There are 11 hidden switches. A switch that is on adds its own fixed numbers to the row, and there is some noise. The rows also spread widely along 12 directions, which tell nothing about the answers.
(in the rows, 128 means zero)
Some rows, each with its switches (1 for on, 0 for off) after it:
[136 131 146 128 124 122 155 162 160 100 138 156 119 161 140 122 169 114
 121 128 141 165 133 132 130 111 171] : 1 0 1 0 0 1 0 0 1 1 0
[146 119 124 117 117 112 135 133 172 140 143 162 136 143 114 144 147 161
 138 122 146 120 135 103 144 107 132] : 1 0 1 0 0 1 0 0 0 0 1
[137 141 154  70 127  95 134 133 163 139 127 184 126 166 144 114 182 129
 131  94 147 144 128 119 152 124 140] : 0 0 1 1 1 1 0 0 0 1 1
[213  58 195 135 166 135 107 140 155 195  43  83  83 194  97  82 124  87
 108 233 108 114  14  74 114 117  96] : 0 1 1 1 0 0 0 0 0 0 0
[122 148 155 117 133 102 149 128 165 136 163 157 110 141 155 130 156 130
 154 106 127 136 127 120 118 108 146] : 0 1 0 1 0 1 1 1 0 0 0
[111  98 134 105 118 177 130 128  82  36 143 151 232 181 100  43 126 172
 141 111 113 159 216 159 123 140 106] : 0 1 1 0 1 0 0 0 0 1 1
[165  83 109  96 169 132 102 135 133 145 112 119 139 187  89 109 125 126
  94 158 101 140  64 100 127 101 175] : 1 0 0 1 0 0 0 0 0 0 1
[128 161 126 130 143  90 120 123 156 163  94 143  97  93 149 143 130 133
  89 117 152 120 135 119 114 122 141] : 0 0 1 1 0 1 0 0 0 0 1
[ 82 107 122 120 107 173  86 135  81 128 188 129 158 148 111  87  98 158
 129  75 132 125 156 146  74 119  94] : 0 0 0 0 1 0 0 1 0 0 1
[139 137 127 106 132 100 157 141 171 138 242 178 162 175  91 154 152 189
 186 103  96 168  60  77 105  33 194] : 1 1 1 1 0 1 0 1 0 0 0
[108 155 176 175 135 110 172 114 148 141 140 108  72 108 231  97 147  64
 169 134 117 122 161 167  90 132 142] : 0 1 1 1 0 0 0 0 1 0 1
[150  88 117 144 183 116 126  97 170 151 140 130 118 170 127 117 141 161
 132 153  99  82 144  97 138 109 148] : 0 0 1 0 0 0 0 0 0 0 1
[122  62  88 134  92 162  71 151 122 121 188 134 142 150  97 138 136 149
 117 107 145 109 134 147 135 132 119] : 1 0 0 0 0 1 0 0 0 0 1
[ 97 155 132 156 142 127 201 152 160 136 208 144  78 129 169 145 162 133
 160 124 139 129 123 117  85  95 169] : 0 0 0 1 0 0 0 1 0 1 1
[ 99 187 145 180 146 167 191 195  89 110 123 113 107  98 124 119 145  92
  90 172 181 159 154 144  74 155 137] : 1 0 0 1 0 1 0 0 0 1 1
[ 79 111  87 116 158 174 149  95  82 139 196 123 201 131 109  92 107 182
 139 126 123  71 206 126 108 155 106] : 1 0 1 1 0 1 0 0 0 1 1
[125 131 146 117 117 120 172 144 134 123 144 134 135 136 131 112 147 106
 149 142 141 144 118 138 132 137 137] : 0 0 0 1 0 0 0 0 1 0 1
[126 114 136 116 121 107  87 130 155  86 145 169 120 164 130 113 137 153
 103  90 129 147 148 153 118 118 148] : 0 1 1 1 0 0 0 0 1 0 0
[151 112 154  20 164  68 139  74 204 159 104 178 139 203 183  79 186 107
 151  93  95 108 146 117 198 127 168] : 0 0 1 1 1 1 0 0 1 0 1
[130 107 119 110 101 140 136 115 143 162 174 128 158 118 121 131 112 160
 157 125 136 107 111 109 113  96 113] : 1 0 1 1 0 1 1 0 0 0 0
[151  73 139  31 107 113  98 108 148 133 126 154 163 196 162  72 163  99
 155  86  93 157 112 152 176 122 151] : 1 0 1 1 0 1 0 0 0 0 1
[101 203 126  87 173  92 109 141 112 143  94 181 129 130 117 112 151 134
  51  83 171 149 166 136 131 153 149] : 0 0 1 1 1 1 1 0 0 0 1
[106 133 127 168 158 127 154 124 151 108 231 157 134 161 112 143 153 179
 170 110 114 115 168  97  78  72 167] : 1 0 0 0 1 0 0 1 1 1 1
[106 154 144 143 114 141 163 137 125 120 159 140 125 112 136 121 132 146
 148 126 149 128 164 142  98 142 111] : 0 0 0 1 0 0 0 0 0 0 0
[130 187 186 192 208 112 147 130  91 131 103 118 133 129  79  97 142 131
 122 175 123 142 169 101  68 127 121] : 0 0 0 1 1 0 1 1 0 0 1
[129  79  76 167 152 125  95 100  95  89 183 116 200 125 110 120 139 157
 136 140  80 127 157 143 125 115 174] : 0 1 1 1 0 1 0 0 0 1 1
[122 143 104 105 154 109 148 106 124 185 149 143 147 128 118 145 112 156
 141 121 123 111  90  77 125 109 141] : 0 0 0 0 0 0 0 0 0 1 1

New rows, each followed by its switches (1 for on, 0 for off):
[138 157 154 116 135 101 163 117 143 143 102 151 139 113 138 128 171 115
 143 142 160 114 157 113 148 152 113] : 0 0 0 1 1 1 1 0 0 1 1
[121 115 154 142 132 190 155 185 120 138 128  99 106 148 114  84 121 112
  97 175 160 130 117 129  75 124 112] : 1 0 1 1 0 1 0 0 0 0 1
[143 122 141 143 144  81  79 109 164 194 114 127  62 116 176 142 147 105
 113 114 126 104 107 120 115 117 141] : 0 0 1 1 0 1 0 0 0 0 1
[114  76 123 126  91 182 152 136 139  70 151 143 127 157 173  93 165 117
 143 124 164  98 217 185 163 183  97] : 1 0 0 0 0 0 1 0 0 1 0
[120 139  66 112 173  96 157 100 106 166 173 148 184 112  76 163 128 164
 122 140 127 100  98  93 155 145 166] : 0 0 0 1 0 0 0 0 1 1 0
[148 151 161 155 170  97 128 126 160 169 118 138  93 138 112 134 139 130
 116 150 139 114 112  91  88  99 141] : 1 0 1 1 1 0 0 0 1 0 1
[124 130 155 119 152 144 144 135 123 130 139 137 156 168  87  99 128 162
 135 142 119 129 149 101 114 125 115] : 0 0 0 0 0 1 0 0 0 0 0
[ 95 134  95 104 142 139 149 130 109 168 176 116 139 118 152 117 132 109
 128 120 133 115 112 137 129 133 155] : 0 0 0 1 0 1 1 0 0 0 1
[124  84  75  71 123 149 126 185 143 140 218 179 133 200  65 149 180 157
  96 119 173 110  68 128 194 162 150] : 0 1 0 1 0 1 0 0 0 0 0
[140 103 129 211 131 133 132 121 105 154 131  88 113  83 155 141 161  80
 149 177 132  93 150 145 135 175 112] : 0 0 0 0 0 1 0 0 0 1 0
[ 97 136 131 193 107 144 113 126 138 142 196 122 105  85 149 147 112 160
 147 117 156  88 173 135  58 103  97] : 1 1 1 1 0 1 1 0 0 0 1
[117 136 146 121 196 123 134  86 139 162  95 133 102 148 180  95 167 100
 116 139 132  52 206 130 146 195 110] : 0 1 0 1 1 1 0 0 0 1 1
[117 193 171 168 147  69 132 142 141 156 129 156  84 102 126 150 156 123
 115 120 161 139 144 122  98 132 134] : 0 0 1 1 0 1 0 0 1 0 1
[ 81 186 171 103 172 134 152 152 106 168 155 155 117 171 103 104 110 145
 111  98 144 141 128  80  58 106 126] : 1 0 0 0 0 1 0 1 1 1 1
[146 114 116 118 140 135 188 123 160 121 117 137 163 136 154 109 160 124
 143 159 134 105 155 116 167 134 138] : 0 1 1 0 1 1 0 0 0 1 1
[145 126 141 136 136 125 139 153 191 146 131 146  58 148 158 133 142 119
 101 134 160 121  96 119 105 103 143] : 1 1 1 1 0 0 1 1 0 0 0
[141  82  95 126  92 139  90 135 134 116 124 125 136 116 132 123 118 129
 100 120 146 134 122 156 123 122 131] : 1 0 1 1 0 0 0 0 0 0 1
[145 102 130 117 155 112 108 138 147 133 152 144 125 184 127 119 165 118
 126 120  99 145  97 120 150 115 173] : 0 1 0 0 0 1 0 1 0 0 0
[119 115 100 131 180 138 125 164  98 153 191 131 113 179  98 119 162 108
  98 139 124 135  68 136 136 151 176] : 0 1 0 1 0 0 0 1 0 0 0
[ 89 212 137  62 169 120 197 144 116 155 111 162 141 131 148  85 132 112
  98 100 154 157 155 129 120 144 152] : 1 0 1 1 0 1 0 1 0 0 1
[110 109  80  96  80 155 123 160 130 116 143 135 153 117 147 115 112 112
  89  97 175 141 123 165 132 115 144] : 1 0 1 0 1 0 1 0 1 0 1
[115 178 147 137 166 119 145 164 120 143 139 166  88 145 114 142 178 117
  96 130 170 136 140 125 123 166 144] : 1 0 0 1 0 1 0 0 0 1 0
[122 133 157  59 124 127 134  92 129 148 106 142 155 152 160  86  96 136
 154  97 104 140 130 107  91 102 116] : 1 0 0 1 0 0 0 0 0 1 1
[ 98 123  41 106 166 139  65 102 100 141 151 127 170 115 115 136  84 164
  56  92 111 105 142 133 108 125 177] : 1 1 0 1 0 1 0 0 0 0 0
[131 130 104 143 140 103  70 138 156 118 161 160 110 146 139 164 154 147
 103  78 115 158 121 113  92  60 206] : 1 0 0 0 1 1 0 0 0 1 1
[137 139 113 132  96  90 149 125 141 129 171 152 151  98 122 163 152 143
 175 118 133 149 108 128 140 113 147] : 0 0 0 1 0 0 0 0 0 0 1
[102 141 123 162 143 117 173 134 129 146 192 130 109 117 150 126 162 110
 148 140 150 107 144 150 128 145 146] : 0 0 1 1 0 0 1 0 1 0 1
[110 145 134 129 165 128 171 159 116 152 134 129 123 132 104 111 137 116
  88 155 158 130 110 109 107 136 141] : 0 0 1 1 0 1 0 1 1 1 1
[112 169 143  42 116  95 152 109 130 188 132 184 153 138 161 121 162 103
 161  66 162 122 133 112 170 151 107] : 1 0 0 0 1 1 1 1 0 1 1
[ 98 189 135 195 160 103 129 123 133 146 157 123  91  74 153 158 123 133
 123 114 135 129 164 118  47  86 159] : 1 0 0 1 0 1 1 1 0 0 1
[171 120 135 159  81  88  57 144 223  83  55 154  61  99 195 171 148 114
  74  95 150 158 139 147 112  79 167] : 0 1 0 0 1 1 0 0 0 0 0
[138 150 177 121 125  79 100 172 141  95 121 175  84 170 154 115 211  68
 114  90 136 207 120 171 146 144 173] : 0 1 0 1 0 1 0 1 0 0 1
[149 156 162 102 112  98 149 114 157 120  69 141 143 108 160 115 130 111
 143 125 124 160 149 126 117 110 137] : 1 0 0 1 0 1 0 0 0 0 1
[126 142 117 120 156 108 129  96 148 146 113 136 116 131 180 121 128 118
 129 108 109 117 160 130 125 120 159] : 1 0 0 0 0 0 0 0 0 0 1
[127 166 133 102 184 119 188 148 161 118 131 151 158 160 104 103 140 137
 101 150 138 142 130  97 113  87 180] : 1 1 1 1 1 1 1 1 1 0 1
[146  88 119  89 126 104  64 107 117 200 142 130 113 163 164 129 128  92
 140  93  95 134  26 115 137 113 151] : 0 1 0 0 0 0 0 0 0 1 0
[118 141 154 133 176 139 107 137 101 154 104 113  97 155 118  92 114  98
  79 143 131 127 124 131  81 148 132] : 1 0 0 1 0 0 0 0 1 0 0
[110 114 170 175  97 137  81 135 127 123 198 142  92 138 168 120 168 125
 162  93 134 124 158 160  76 122 109] : 0 1 1 1 1 1 0 0 0 1 0
[ 93  93 139 118 121 135  69  82 148 210 193 123 102 133 148 135  93 167
 146  84 130  40 127  87  57  94  82] : 0 0 0 1 1 1 0 0 1 1 1
[116 140 132 110 141  94 112 119 121 126 123 143 151 124 125 105 128 127
 102 101 119 157 138 138 113 121 156] : 0 0 1 1 0 1 0 1 1 0 0
[112 175 136 122  91 100 183 129 172  79 176 157 182  91 151 132 106 186
 176  90 111 197 136 108  66  16 179] : 0 1 1 1 0 1 1 1 0 0 1
[132 122 168 134 156 141  79 158 103 128  83 123 119 159  74  90 140 107
  56 156 162 127 139 133 106 165 101] : 0 0 0 1 1 1 1 0 1 0 0
[148 102 125 150 130  82  94  87 143 148 138 138 140 107 137 147 153 143
 152 123 115 108 142 117 135 123 130] : 0 0 1 1 0 1 0 0 0 1 1
[118 115 140 119 155 146  96 122  99 168 110 101 126 135 133  80 108 116
  93 136 118 118 127 132  92 140 119] : 0 0 1 1 0 1 0 0 0 0 0
[132 125 146 169 181  84 107 129 149 153 137 146  86 142 109 141 168 132
  98 141 140 106 135 104 111 132 143] : 0 0 1 1 0 1 0 1 1 1 1
[142 109 122 133 197  95  20  86  88 176 127 146 141 165  52 127 144 162
  88 120 120  81 140 108 135 168 109] : 0 0 0 1 1 0 1 0 0 0 0
[163 100 155 160 123  78  88  65  60 171 135  95 199 100 123 105 129 102
 215 145  58 157  86 120 110 116 118] : 0 0 1 1 0 0 0 0 0 1 1
[120  22  68 141 107 156  21  97  97 140 198  99 188 119  92 126  92 161
 104 104 115  84 121 133  87  98 119] : 1 0 1 1 1 1 1 1 1 1 0
[136 144 172 107 148 157 153 152 114  90  36 131 150 159 111  46  94 130
  73 151 139 169 158 129 100 138 100] : 0 1 1 0 0 0 0 1 0 0 0
[128 176 141 117 147 111 171 159 104 159 151 166 167 132  65 136 159 147
 131 150 168 142  98  91 133 141 119] : 0 1 1 1 1 1 0 0 0 1 1
[145 165 166 133 166 147 207 156 188 155  72 118  79 142 156 117 117 111
 111 187 150 112 122  79  96 101 134] : 1 1 0 0 0 1 0 0 0 0 1
[157 102 177  70 182  97 135 122 154 172 121 143 119 224 131  75 189  76
 141 149 107 127  97 114 173 139 155] : 1 0 1 1 0 1 1 0 1 0 1
[134 144 105 153 124 128 208 151 143 102 183 160 165 112  83 150 163 169
 156 164 167 127 156 125 150 139 137] : 1 0 1 1 0 0 0 0 0 0 1
[ 99 162 166  77 140 106 106 125 141 125 172 193 117 189 140 109 160 157
 140  59 121 145 161 135 120 133 137] : 0 1 0 1 0 1 0 0 0 0 0
[105  89 129 105 177 118  80  69  66 215 167 111 155 158 116  79 144  94
 151 119 115  47 144 137 154 203  81] : 0 0 0 1 1 0 1 1 1 0 1
[ 85 162 138 108 126 137 143 119 106 131 142 126 159 114 120  99  70 162
 124 105 128 138 146 118  57 101 119] : 0 0 0 1 0 0 0 0 1 0 1
[ 92 159 156 131 158 113 109 109  92 159 169 172 123 157 115 110 168 123
 140  83 156  87 209 148 137 205  86] : 1 0 0 0 1 0 0 1 1 0 0
[100 238 133 170 114  73 124 144  78 193 159 164 129  37  86 184 122 152
 126  95 193 148 110 113  78 134  99] : 0 0 1 1 1 0 0 0 0 0 1
[125 172 203 193  96 143 162 159 152 109 104 120  87  90 150 127 123 117
 146 161 175 135 172 129  52 113  78] : 1 1 0 1 0 1 1 0 0 0 1
[142 160 126 177 142  82 165 160 174 160 152 162  60  98 147 179 203 101
 116 146 183 108 117 135 164 166 146] : 0 1 1 1 0 1 0 1 0 0 0
[134 158 178 192 153 136  95 140  79  93 113 133 178 135  42 107 122 171
 120 155 124 152 186 108  72 130  91] : 0 1 0 0 1 1 0 0 0 0 0
[147 108 171 116 158 130 116 128 167 125  87 126  99 188 161  85 141 110
 121 140  99 131 135 114 115 106 142] : 0 1 0 0 0 1 0 0 0 0 1
[138 160 191  86  92 104 159 159 166 110 114 166 122 164 170 103 174  79
 156 101 137 186 114 142 139 112 151] : 0 1 0 0 1 1 0 0 1 0 0
[132 117 160 129 133 139  66 197 100 150  80 120  57 170 137 101 156  53
  50 124 155 182  63 147 106 144 145] : 0 0 0 0 0 1 0 0 0 1 1
[122 192  95 156 167 106 174 156  98 150 104 158 128  91  91 149 160 125
  73 156 195 118 157 139 178 212 127] : 0 0 1 0 0 0 0 0 0 0 0
[146 132 123 114 140 102 164  98 164 167 109 135 149 119 146 123 121 127
 144 147 134  89 124 102 149 123 122] : 0 1 1 0 1 0 0 0 1 0 1
[134 146 145 183 129 130 179 172 134  85 131 134 125 114 144 122 164 108
 126 156 143 174 142 142 114 121 157] : 0 1 1 0 0 1 0 1 0 1 0
[156 111 152 144  99 161 111 168 161  90  78 128  90 137 142 113 132 104
  83 150 166 143 132 152  95 127 116] : 1 1 0 1 1 0 0 0 0 0 0
[118 137 153 152 127 135 169  99 112 104 149 127 180 110 124  91 119 165
 179 143 112 126 196 136  99 132 101] : 0 0 1 1 0 0 0 0 0 0 0
[137 151 138 176 108 147 149 192 114 121 124 117 122 104  88 132 105 138
  98 160 158 187  74 115  67  86 137] : 0 0 1 0 0 0 0 0 0 0 0
[129  85 130 143 122 129 152 137 150 128 185 141 126 160 131 122 148 132
 157 135 136 110 113 121 133 120 126] : 0 1 1 0 0 0 0 1 1 1 1
[101 128 134  98 135 153 103 112 123 185 161 139 147 147 100 128  82 175
 120 100 140  84 125  74  70 100  93] : 1 0 0 0 1 1 0 0 1 1 0
[121 134 109 130 117 142 174 143  99 101 135 139 184 115  99 124 116 127
 125 145 156 137 141 132 134 155 119] : 1 1 0 0 0 0 0 1 1 1 0
[159 163 114 144 111  80 176 166 169 105  86 166 130  76 115 166 171 118
  94 154 191 152 126 133 174 150 143] : 0 1 1 1 0 1 0 1 0 0 1
